All groups share one centre, and each spreads out both ways along 11 directions, with some noise.
In the rows, 128 means zero.
Some rows, each with its group after it:
[165  66 128 123 106 106 138  96  99 138  78 142 108 186 119 133 171 122]  safel
[167 129 170 142 100  96 161 115 116 133 123 145 140 192 147 124  89 181]  safel
[ 79 106 110 129 114 113 137  78 156 150 200 134 146 157 138  83  91 115]  safel
[120 137  93 144 149 117 118  80 172 157 126 148 105 168 109 106 171 127]  gudab
[129 142 111 125 148 115  99 162 143 163 127 122  88 124 109 131 151 131]  kilu
[120  80 156 140 143  81 126 180  98 147 123 134 109 162 100  91 134 130]  kilu
[140  83 159 126  50 145 147 129  74 130 170 154 176 145 116 135 106 138]  kilu
[167 138 100  63 107 109 145  88 148 107 200  52  71 164  86 160 199  61]  safel
[ 87  85  95 127 165 162  87 156 153 131 117 170 136 119 140 128 174 125]  safel
[137  81 121 117 137 128 142  88 146 127 127 103  99 143 113 153 208 118]  Tez
[ 94 126 155 187 133 127 131 169 142 156 148 147 141 123 126 127 125 189]  gudab
[ 97 137 117  90 102 143 151  93 101 137 170 168 107 126  95 127 139 136]  Tez
[128 161 138 122 147 119 126 108 158 155 159 138 129 140 109  91 123 147]  kilu
[140 127 114 156 137 114 154 105 139 113  99 143 115 188 137  68 152 139]  kilu
[135  44 160 140 148 106 101 115 162 151 112 125 165 162 169 160 113 140]  safel
[125 160  78  96 162 147 109 105 182 114 133 148 101 156 142 135 165 128]  kilu
[184 134 128 126 128  55  84 173 156 180 134  77  93 180 128 136 103 113]  Tez
[171 209 154 118 111  82 122 165 140 167 204  98  94 161  67 148 115 143]  gudab
[113 120 100 145 144 127 124 101 149 140 107 129 112 123 141 129 133 127]  kilu
[147 141 102 122 116 155 143 106 108  98 113 118 126 100 130 135 113 103]  fizas
[159 158 106  96 175 141  82 134 144 131  82 138 105 105 109 155 156 109]  safel
[109 120 149 138 145 121 117 152 101 142 132 184 160 137  99  44  93 132]  fizas
[132 140 192 154 185 118 176  60 150  95 109 150 178 151 135  70  93 164]  safel
[139 118 137 146 109 116 161 107 120 114 132 148 142 183 136  76 115 146]  fizas
[148 157 135 145 119 162 167  79 124 114 133  98 136  71 111 144 131 134]  Tez
[136 153 123 134 141 132  98 165 142 137 130 148 143 135 138 104  97 139]  kilu
[153 142 115 107 123 154  88 173 134 111 141 149 155 139 135 138 117 121]  fizas
[141 177 155 139 210 150  92 189 173  99 121 130 165  97 128 107 116 146]  safel
[163 112 118 147  57  98 178  99  69 119 105 126 106 187 110  97 140 113]  Tez
[106  93 143 162 112 154 121 132  99 138 112 183 175 123 102  99 157 137]  fizas
[142  78 120  67 104 118  90 123 114 167 171 162 127 174  87 115 159  94]  kilu
[172 121 136 109 103 144 157 155  68  79 123 119 117 134  87 119 163 101]  fizas
[142 132 147 183 122 140 122 154 121 130 105 143 180 119 136  88  93 146]  fizas
[163 134 158 181 102  92 195  69 109 115 109  76 133 144 121 103 106 130]  Tez
[155  94 142 142 119 119 170  67 130 145 131  86 109 124  99 123 177 127]  Tez
[130  62 167  76 139  83 139 170 104 138 140  95  87 141 134 130 136 127]  gudab
[137  84 151 108 181  76 119 160 165 162 148 113  70 197  91  99 220 144]  Tez
[118  89 172 122 162 122 122 134 143 119 155 124 158 134 119 135 132 131]  gudab
[145 150  77 127 104 116 110 127  78 120  72 129  95 126 103 130 128  66]  Tez
[188 112 104 106  82 101  99 106 115 168 118  96 111 144 124 173 103  88]  safel
[130 109 120 149 135 114 136 109 151 141 114 119 117 155 152 111 133 143]  gudab
[126  78 157 132 141 119  82 171 134 149 141 146 179 138 134 114  88 122]  fizas
[151 140 142 105 159 130 128 118 139 110 142 107 126 121  98 129 154 107]  Tez
[135 129 142 147 155  92 179  79 152 109 129 130 122 195 139  47 116 150]  fizas
[178 201 140 110  94 132 125 176 115 115 169  94 126 111 119 173  86 137]  kilu
[128 118 143 134 172 112 150  79 128 131 107 106 108 117  84  92 168 104]  gudab
[125 125 113 125 107 126  87 157 143 177 143 143 111 140 116 166 169 143]  fizas
[158  92 158 106 199 119 104 180 164  81 139  92 155 141 159 122  87 110]  fizas
[102  94 131 181 161 153 106 148 165 153 107 150 153 110 145 112 164 168]  kilu
[149  46 146 122 117  93 101 103 120 171 135  81 143 125 114 156 112  76]  safel
[176  88 121 122 176 118  95  64 139 129  60 124 155 141 115  92 131  64]  safel
[142 157  81 149  71 116 113 167  84 178 115 172 101 150 107  64 102 132]  safel
[175 102 115  97 146 102 100 110 183 147 146 107 113 201 130 116 163 112]  Tez
[160 102 144 129 143 150 110 137 112 125 117 140 163 111  89  76 142 102]  Tez
[155 116 152 171 100 140 131 148 120 107 141 164 198 179 129  87 103 147]  gudab
[123  42 195 157 151 115 115 159 145 132 142 113 182 141 134 143 139 141]  fizas
[145  75 158 114 140 120 117 141  90  98 109  86 137 100  91 178 155  65]  Tez
[152  39  96 126  41 144 119 107 104 126 122 136 157 170 177 178 121 111]  gudab
[138  65 151 149 110  94 143 162 125 141 152  89 113 169 114 125 175 133]  safel
[142 179 117 135 132  79  95  93 185 210 147 103 105 142 121 134 100 137]  fizas
[124  67 164  83 176 119 132 154 126  85 127 153 149 175 144  61 136 122]  gudab
[161 166 147 116 185 127  63 165 191 169 155 110 155 108 110 115 117 127]  kilu
[141  43 136 122 132 157 106 121 122  97 106 125 189 113 160 147 120  92]  gudab
[148 102 169 162  98 109 140 146 119 143 155 104 152 145 121 145 110 147]  gudab
[144 128 119  96 122  98 110 169 123 141 158 151 112 184 135  89  82 131]  fizas
[103 116 100  80 129 139 121 146 168 119 151 146 101 159 200 164 126 167]  gudab
[129 105 106 133  96 123  68 172 139 202 144 162 136 144 136 123 107 146]  kilu
[131 143 130 171 143 138 118 153 155 159 121  97 120  80 139 156 129 159]  Tez
[166 116 112 144 163  84  88 164 106 153  69 105 101 127  96  83 114  72]  kilu
[136 155 156  93 102  87 124 132 100 169 195 130 119 144  72 123  81 118]  gudab

New rows. What belongs after each?
[ 86 142 147 122 148 117 127 114 107 169 117 204 130 123 112  94  82 169]  safel
[142 141 105 127 106 116 122 106 180 170 160 140 112 191 149 119 145 167]  kilu
[160 146 158  98 125 123 121 170 110 124 151  81 122  85 119 166  93 117]  gudab
[ 99 113 144 121 181  72 152 134 144 118 133 103  72 164 131 139 136 134]  kilu
[123 100 100 122 124 121  94 151 156 147 183  93 125 141 120 112 140  83]  safel
[141  94 143 119 124 123  94 153 150 153 158 113 151 134 137 166 119 129]  kilu
[ 68 165 166  88 174  95 134 117 122 119 173 123 118 102  96 164  79 111]  Tez
[137  91 158 141 139 111 148 100 148 121 142  89 144 135 146 148 111 133]  fizas
[142 130 150  86 144 120 109 165 142 127 159  91 122 107 138 174 106 126]  gudab
[ 76 102 139 167 172 107 128 127 191 152 137 135 127 150 176 129 119 186]  kilu
[133 140 148 108 162 152  89 192 146 105 145 148 172 116 153 118  79 135]  gudab
[128  97 123 172 171 114 107 172  83 127  47 123 119  91  96  79 126  83]  kilu
[203 116 177  91 123  81  89 141  89 152 130 133 168 159  87  92  47  83]  safel
[126 127 152 123 145 129  82 211 134 172 163 135 131 106  99 138 132 147]  kilu
[110  90 149 131  98 160 167 112 102  94 138 132 160 110 155 156 116 147]  gudab
[139 151 116 145 125 125 128  88 122 144 118 120 145 101 129 103  60 108]  fizas
[195 145 127 115 130 113 132 154 118  97 121 106 115 168 114  89 127 104]  fizas
[106  97 110  76 138 134 119 136 143 126 123 121 108 116 207 152  88 140]  gudab
[134 224 137 114 192 139 125 129 175 112 150  97 116  76 116 144 106 134]  kilu
[129 191 111 157  95 102 144 129 115 181 128 163  87 164  98  67 129 167]  fizas
[136 149 135 126 193 143 110 133 141 108 101 142 143 106 102  84 140 109]  safel
[169  81 109  98 102 171 103 145  99  88  86 104 162  87 174 169  99  78]  gudab
[132 114 151 128 153 148  91 237 117 122 119 169 137 134 119 129 161 160]  safel
[132 109 131 147 118 162 144 130 130 113 122  95 121  90 126 193 190 142]  kilu
[192  48 194 149 106 163 128 108 147 119 154 110 225 153 109 115 194 133]  kilu
[166 110 147  80 128 106 118 197  79  94 135  89  95 131  87 180 145  77]  kilu
[135  75  77 139  91  71 115  79 132 171  95 147  98 227 154  92 122 104]  Tez
[174 120 137 130 189 121  65 149 147 162 102  87 148  78  91 107 113  74]  Tez
[105 154 164  84 157 154 108  57 148 187 202 160 177  73  56  85 120 119]  kilu
[117 172 104 125 138 138 165  66 165  96 144 168 134 178 160  73 100 158]  fizas
[125 178 137 149 135 130 141  94 144 153 132 105 115  85  96 150 148 141]  fizas
[104 135  90 131 117 135 130  36 164 194 141 164 113 139 113  86 159 145]  kilu
[172 114 148 155 114 109 176  56 172 107 127  95 121 216 120 133 236 147]  fizas
[124 137 147  93 112 136 151 152  93 108 172 114 106 104 105 173 127 135]  fizas
[126 148 148 126 128 130 162 117  95 119 119 108 121  74 126 114  86 130]  gudab
[155 113 162 109 184 103  78 190 129 145 121 108 146 104 110  91  85  95]  gudab
[129  73 159 205  96 121 154 138 113 150 110 127 159 142 148 106 124 173]  kilu
[143 127 113  92 133 147 113 119 130 114 128 123 125 114 125 151 136  99]  gudab
[ 63 186  78 116 130 164 127 122 134 145 138 213 100 115 133 114 124 175]  safel
[161 170 136 111 146 123  82 181 186 167 174 110 124 136 119 148 140 156]  kilu
[129 140 167 110 151 139  89 179 182 131 187 109 158 117 137 211 134 156]  fizas
[144 147 109 153 150 110  86 154 152 149 101 125 132 133 142 112  90 119]  Tez
[ 88 107 127 121 125  81 176 118  81 101 121 138  79 167 130 124 101 123]  kilu
[122 139 137 124  88  91 147  85 111 183 132 166 110 162 139 139  66 180]  safel
[119 142  79 152 177 108 102 157 152 171  84 120  66 110 137  90 124 133]  fizas
[150  74 143  92 109  96 155  78  97 108 150 129 137 193 120  82  94  89]  fizas
[119 121 128 135 139 109  99  75 179 176 142 139 150 155 127 125 134 130]  fizas
[119 125 161 111 146 135 149  84 140 115 135 148 147 131 138 162 115 157]  safel
[182 103 145 131  75 128 144  53 129 101 158 106 192 168 136 157  90  99]  gudab
[119 139 119 176 125 145 112 112 138 156 142 149 143 122  72 147 173 131]  gudab
[138  98 149 101 133  90 114 157 123 154 162 158 123 194  97  71 131 128]  Tez
[147 188 135 115 175 115  89 179 139 145 152 149 117 135  56  84 142 115]  gudab
[132 138  70 156 109 211  88 210 111 157  94 162 108  46 112 147 196 157]  Tez
[130 118 123 130 106 134 148 101 140 157 153 117 103 128 125 150 155 155]  Tez
[ 98 148  98 126 108 154 110  68 120 173 122 176 126 101  74 135 190 114]  fizas
[117 105  99 131 117  87 140 139  97 144 100 132  60 161 114 119 147 118]  kilu
[137 144 129  95 106 139 141 153 135  86 203 135 144 179 122 110 135 125]  safel
[104 103 162 118 166 112 114 132 172 155 174 126 140 137 133 137 117 155]  Tez
[131  76 141 104 127  97  90 147  94 176 119 157 123 141  95 125 118 110]  safel
[124 107 122 152 137 126 148  97 101 134  96 116 116  96 103 103 137 107]  fizas
[ 85  82 122 142  75 136 126 132  66 133 120 176 160 121 136 141  79 118]  Tez
[ 98 113 159 121 140  89 164 114 107 153 164  94  94 101 115 134  74 138]  fizas
[111 157 107 141 123 124 130 129 158 144 166 131 122 145 144 107 107 149]  safel
[127 130 150 126  89 127 139 153  76 137 148 174 137 149  78  90 144 140]  fizas
[ 67 106 131 110 156 145 133 132 115 116 138 160 116 106 107 150 168 129]  Tez
[166 132 133 121  91 186 136 144 126  89 147 125 157 121 123 169 180 140]  kilu
[120 120 147 118 148 114 148  92 148 133 156 147 133 165 117  81 131 145]  Tez
[119 154 126 137 124 162 152 157  62  99 113 142 130  59 105 101  87 120]  fizas
[123 147 128 160  83 136 136 161 102 149 153 154 122 135  93 142 150 160]  gudab
[133 137 131 117 105 116 143 144 115 135 146 128 105 149 125 125 128 148]  gudab
[132 113 109 149 143 120 115 189 113 110  86 118 100 130 143 143 132 118]  kilu
[121 155 108 129 131 159  89 147 140 157 134 140 139  74 122 147 114 133]  kilu
[221 106 142  87  88  58 122 104  77 180  99  76  67 158  69 173 140  83]  safel
[118  69 182  72 138 156 102 155 116 115 200 155 190 119 104 149 113 118]  Tez
[132 141  99 137 144 105  94 166 160 164 120 133  91 155 143 122 131 146]  kilu
[126 152 103 115  71 158 122 127 106 173 157 154 115  99 100 149 144 142]  kilu
